The first 9 rows are patterns. Each new row is the sum of 2 different patterns, raised or lowered, with some noise. Before adding, each is slid sideways (what falls off one end comes back at the other) and multiplied by a number that may be negative. Names go in the order of the patterns.
In the rows, 128 means zero.
Some rows, each with the names of its patterns after it:
[140 104  92 127 152 129 116 129 109  96  96 139 144 143 151 160 128 139
 159 148 102 151  99 156  98 114 130 147 133 158 130 143 124 138] => Q
[104 137 126 111 135 126 152 134 154 109  96 124 120 118 112 109 120 157
 130 123 134 156 113 164 162 127 137 109 152  97 160 118  93 138] => A
[132 106 154 156 157 117  92 128 157 117 134 111 112 105 126 124 156 118
 149 117 163 118 122 148 135 164 115 114 137 113 107 164 154 128] => G
[158 153 161 147 135 160 159 112 104 152 156 110 151  93 135 164 124 117
 139 160  92 109 143 112 140 107 107 106 129 148 107 128 125  97] => N
[135 160 119 147 130 154 108 137 112 145 125 142 128 122 114 134 164 112
 162 109 139 105 134 153 113 138 107 160 140  93 133 156 124 107] => C
[141 120 139 120 138  94 158 123 146 157 100 123 146 117  92 114 109 106
 163 161 102 161 128 118 150 105 153 137 115  92 140 150 136 103] => E
[114 163 163 135 142  95  92 113 148 138 111 161  96 149  92 108 102  94
 150  97 147 109 129 109 134 160  94 160 128 160 104 128 150 121] => Y
[160 121 154 137 155 146 161 151 163 109 154 129 131 151 109  95  99  97
 142 101 102  97  97 156 133 121 135 117 109 143  93 105  99 155] => S
[115 164 162 139 104 135 148 105 123 134 161 141 121 102 124 105 138 117
 125 114 156  92 159 123 121 142 102 106 139 143 145 114 155 127] => W

New rows, each followed by the names of its patterns:
[151 101 144 103 129 125 143 129 136 120 136 143 122 150 104 116 114 140
 140 111 132 106 127 118 111 136 148 136 130 130 149 137 145 114] => Q C
[110  53 133  75 104 137  63  76 112  92  54  64  76  62 126 114  76 123
 100  76 116  63 119 103  87  55  91 122  85  76 103  96 102  75] => C E
[128 169 154 126 161 126 161 167 147 130 125 169 142 140 177 123 123 106
 125 141 129 123 168 159 130 125 165 117 186 127 118 150 148 146] => N W
[113 146 149 137 171 158 101 121 125 142  89 148 116  79 108 119 170 108
 145 127 146 159 100 143 135 158 151 148 129 125 132 124 128 190] => A W
[126 142  89  90 106 117 149 172 132 124 112 161  96 148 121 159 164 139
 145 115 142  99 164 142 141 125  88 169 119 144  95 123 126 127] => G Y
[112 136 101 137 131  74 100 111 121 122  88 107  88 114 149 125  87 112
 115 122 129 123 126 115  99 117  98 119  86 127 127  95  94  91] => G C
[198 156 186 158 179 191 127 175 143 186 161 166 135 130 170 135 149 128
 167 170 118 176 163 125 134 136 133 185 190 174 134 162 168 121] => Y W
[196 186 163 138 157 161 141 196 132 189 161 187 169 148 175 118 173 139
 174 147 115 186 122 165 126 188 143 117 156 160 114 114 137 137] => A Y
[100 126 157 112  92 105  89 111  82 113 113 112 161 151 119 138 139 125
 117 116  87 123 124 138 121 156 134 165 138 160 137 156 119 125] => Q S
[142 146  85 118  97 163  98  98 132 111 138  78 128 124 153 120 153 139
 116 151 141 122 147  99 146 129 105 175 171 122 122  90 119  94] => Y W
[114  95 103 120 135 131 106 143 123 107 161 139 132  88 119 140  82  94
 106 132 131  95  77  96  76 134 103 107 100 135  70 146  93  97] => S W
[137 122 195 104 195 139 150 158 135 155 145 189 171 162 166 155 159 186
 178 188 157 165 183 115 129 152 199 174 139 153 132 147 144 134] => Y W
[136  96 128 113 132 137  78 150 115 142 114  96 117  90  94 137 124 104
 134 103  76  89 140 109 122 137  70 132  94  94  77 107 142  83] => N Y
[133 165 124 152 156 170 161 138 156 156 173 158 195 142 147 136 166 158
 136 162 153 182 157 111 153 160 154 129 155 169 161 148 170 168] => C W
[103  69 103  57 113  90  78  61  51  64  77  60 103  31  65  76  57 120
  79 112  28  89 122  49  94  72 102 101  64  58  50  53  60  84] => A W
[166 168 148 149 141 143 116 123 143 181 142 155 141 160 121 123 168 161
 180 152 156 152 143 152 184 149 161 132 148 147 158 168 152 127] => Q G
[ 94 110 144  91 106 141 112 146 145 132 154 146 169 139  78  99 160 134
 111 127  78 108 148 115 131 121 162  81 128 127 101 144 105 126] => G N
[114 117 120  71 131 174 105 179 132 129 124 137 115 155  84 107  94 150
 163 126 131 182 131 132 152 171 136 160 141 177 106 133  88 125] => Q G
[102 135 146 106 148 133 101  90 127 126 172 160 121 127  99 161  94 177
 108 148 161 148 179  89 151 141 144 111 153 141  99 141 109 120] => C Y
[172 105 177 182 142 136 135 115 136 137 153 159 135 185 179 173 123 146
 175 154 189 172 173 147 127 124 151 136 151 143 108 150 192 147] => Q G
[126  78 146 132 137 110 165 127  92 130  88 135 123 151 149 100 144 144
 109  73 154  88 162 165 129 134 139 134  85 142 122 136 146 164] => Y W
[ 84 130 105 111  86  85 139  96 108 131 108 116  92 123 123 151 106 112
 105 118 111 116  83 138 113 120 117 109 152 121 130 126 103 132] => A W
[ 64 103  60  92  69 105  95  65 109  67  92  72 101  69  68  90  87  46
  68  61  57 105 101 103  60  92  78  66 121  64 118  91 101 114] => A Y
[111 170  80 125 130  97 137 135 124 135 143 145 134 148  79 107 148 105
 118 138  99 149 107 126 135 142 125  86 131 145 128 132 102 144] => C E
[ 91 162 102 122 155 139 133  77 126 118 156 123 155 106 113 142 116  93
 138 103 126 114 111 153 121  90 103  96 154 114 130 122  79  94] => Y W
[ 98 100 115 106  74  83 102  94 112  97  95  79  95 105  87  71 101  89
  92  97 114  88 107  74 111  91 100  75  98  88  86  87  81  98] => Q G
[216 192 167 194 184 176 237 159 222 187 225 189 182 202 137 205 162 205
 174 138 219 149 198 154 222 166 136 184 189 139 136 160 163 233] => A Y
[157 146  89 111 150 151 145 121 177 127 139  95 139 142 170 142 153 117
 150 165 139 135 158 119 126 148 142 149 165 113 146 131 125 117] => C W
[164 151 145 176 139 186 133 129 188 163 147 118 167 176 132 166 156 139
 126 179 124 183 166 144 165 154 154 144 204 154 194 186 148 152] => E Y
[113  95 125  93 136  91 110 111 108 127 100 131  80  88 126 117 101 128
 146 127  89 128 118 124  80 143  92 143  84 110 107 126 123 142] => Q C
[107 161  96 175 118 100 133 107 142 108  87 130 137 150 124 152  95  73
 101 123 125 118 120 138 153 135 139 144 139 125 143 176 105 125] => Q A
[107 147 129  98 116 127 161 122 139 138 144 151 112 140 139 154 148 150
 131 133 135 133 128 175 119 144 148 137 163 154 118 128 129 145] => A W
[154 122 148 118 122 160  87 134 139 106 102 122 130 118 105 146 107 133
 117 114 114 163 138 148 150 121 136 129 101 109 128 100 117 133] => N E
[131 191 124 108 165 174 160 116 203 164 130 197 177 176 145 173 170 117
 161 159 186 188 124 111 124 118 158 119 129 151 196 100 163 160] => N W
[125 106 146 102 145 180 139 102 130 158 108 129 126 141 145 130 168 114
 163 110 146 125 143 134 125 149  87 146  90 162 128 138 133 125] => C Y
[ 59  72  91 110  79  88  97  86  92  69  96  92 130  85 119 105 102 110
 103  78 129  71 102  91  84 104 121 104  88  88 112  84 105 111] => A W
[103  79 100  92  83  70  75  57 129 110  96  76  29 103  34  59  38  42
  64  40  60  88  57  68  81  81  77 132 109 130  54 107 118 107] => Y S
[129  69 113 147 148 137 122  49  71 111  83  98 113  73 153  51 123 114
 138 106  63  81 139 105 128  84 136  97 130 105 140  98  57 138] => E W
[131 109 138 112 131  93 132 138  98 130 105 111 142 128 109 114 115  94
 142 130 131 128 122 115 138 132 100 107 127 112 101 125  95  80] => A E
[155 221 154 146 185 112 137 125 155 144 143 206 108 179 122 107 163 150
 212 149 181 171 188 124 140 212 151 169 180 153 141 192 175 141] => N Y
[ 92  68 103  89 131  89 105 115 135 143 150 157 182 100 184 180 153 161
  84 145 101 152 127 108 124 132 154 148  86 106 129 128 124 129] => A S
[229 154 195 201 224 208 163 201 151 187 179 197 191 142 227 143 201 144
 201 191 164 207 187 137 151 166 155 235 231 196 164 159 212 165] => G Y
[ 92 132 164 117 155 141 146 132 152 131 130 108 148 114 118  99 125 143
  99 141 122 122 106 132 139 125 158 127 179 133 111 148 174 143] => C S
[ 81 117 127 139 130 105 155 142 132 101 106 142 148 131 162 104 123 112
 129 100 140  87 140 145 102 132 154 106 135 110 121 107 132 131] => N W
[157 144 151 133 149 126  92 140 100 129 100 142  79 115  86 124 130 133
 114 119 173 167 169 173  91 129 172 131 156 114 109 155 105 134] => E S
[ 93  85 114 105 131 134  87 112 108  86 132  88 127 101 116 109 101 141
  93 120 110 123 110  87 108  85 107  81 102 113  72  90 113  78] => A Y
[106 138 114 137 138 154  99  99 133  87 150  96 119  94  75 142  91 122
  68  87 168 116  87 127 132  99  96 105  85  97 108 158 105 150] => C S
[ 99  98 147 115 134 109 106 123  73 116  85 148 103  73  91  82  92 108
  83 107  91 141  81 141  85  74 109  78  79  99 101 109 112 123] => A W
[133  91 104 132  88 110 126 128  95 109 101  85 119  93 108  81  96 108
 102 131 109  75 137 124 143 133 128 134 134  84  99 116 137  79] => G N
[ 99 150 144 142 101 170 106 172 199 145 155 131 157 139 158 135 144 152
 134 184 161 166 141 165 159 174 149  98 163 130 138 100 174 111] => A Y
[ 93 104  91  73 140  72  87 123 104 110  72 105  97  91  83  93  88  88
  99 122  92 103 109 118 107  81  87  74 114  86  93 104  58  84] => A C
[115 180 134 165 112 131 188 147 179 121 114 153 152 133 122 121 102 140
 166 138 164 140 166 146 169 103 132 156 137 136 144  95 112 127] => A G
[141 112 122 136 121 107 121 133 139 129 136 105 155 151 112 150 137 131
 128 132 125 117 116 125 141 161 129 139 131 142 148 143 109 114] => A C
[ 97 133  88 103 147 130  96  54  95 131 125 116 121  88 105 109 118  97
 137  91 107 134  90 129 140 102 114  85 113  87  99 108  93  89] => G W
[154 123 106 162 138 136 130 121 150 151 179 154 107 120 160 137 141 136
 143 140 128 123 149 113 131 129 160 108 118 172 125 185 107 146] => Q G
[109 148 108 121 132 134 130 148 144 106 155 112 131 105 166 110 110 151
 114 162  91 115 169 145 101 125 146 137  95 143 109 133 104 165] => C E
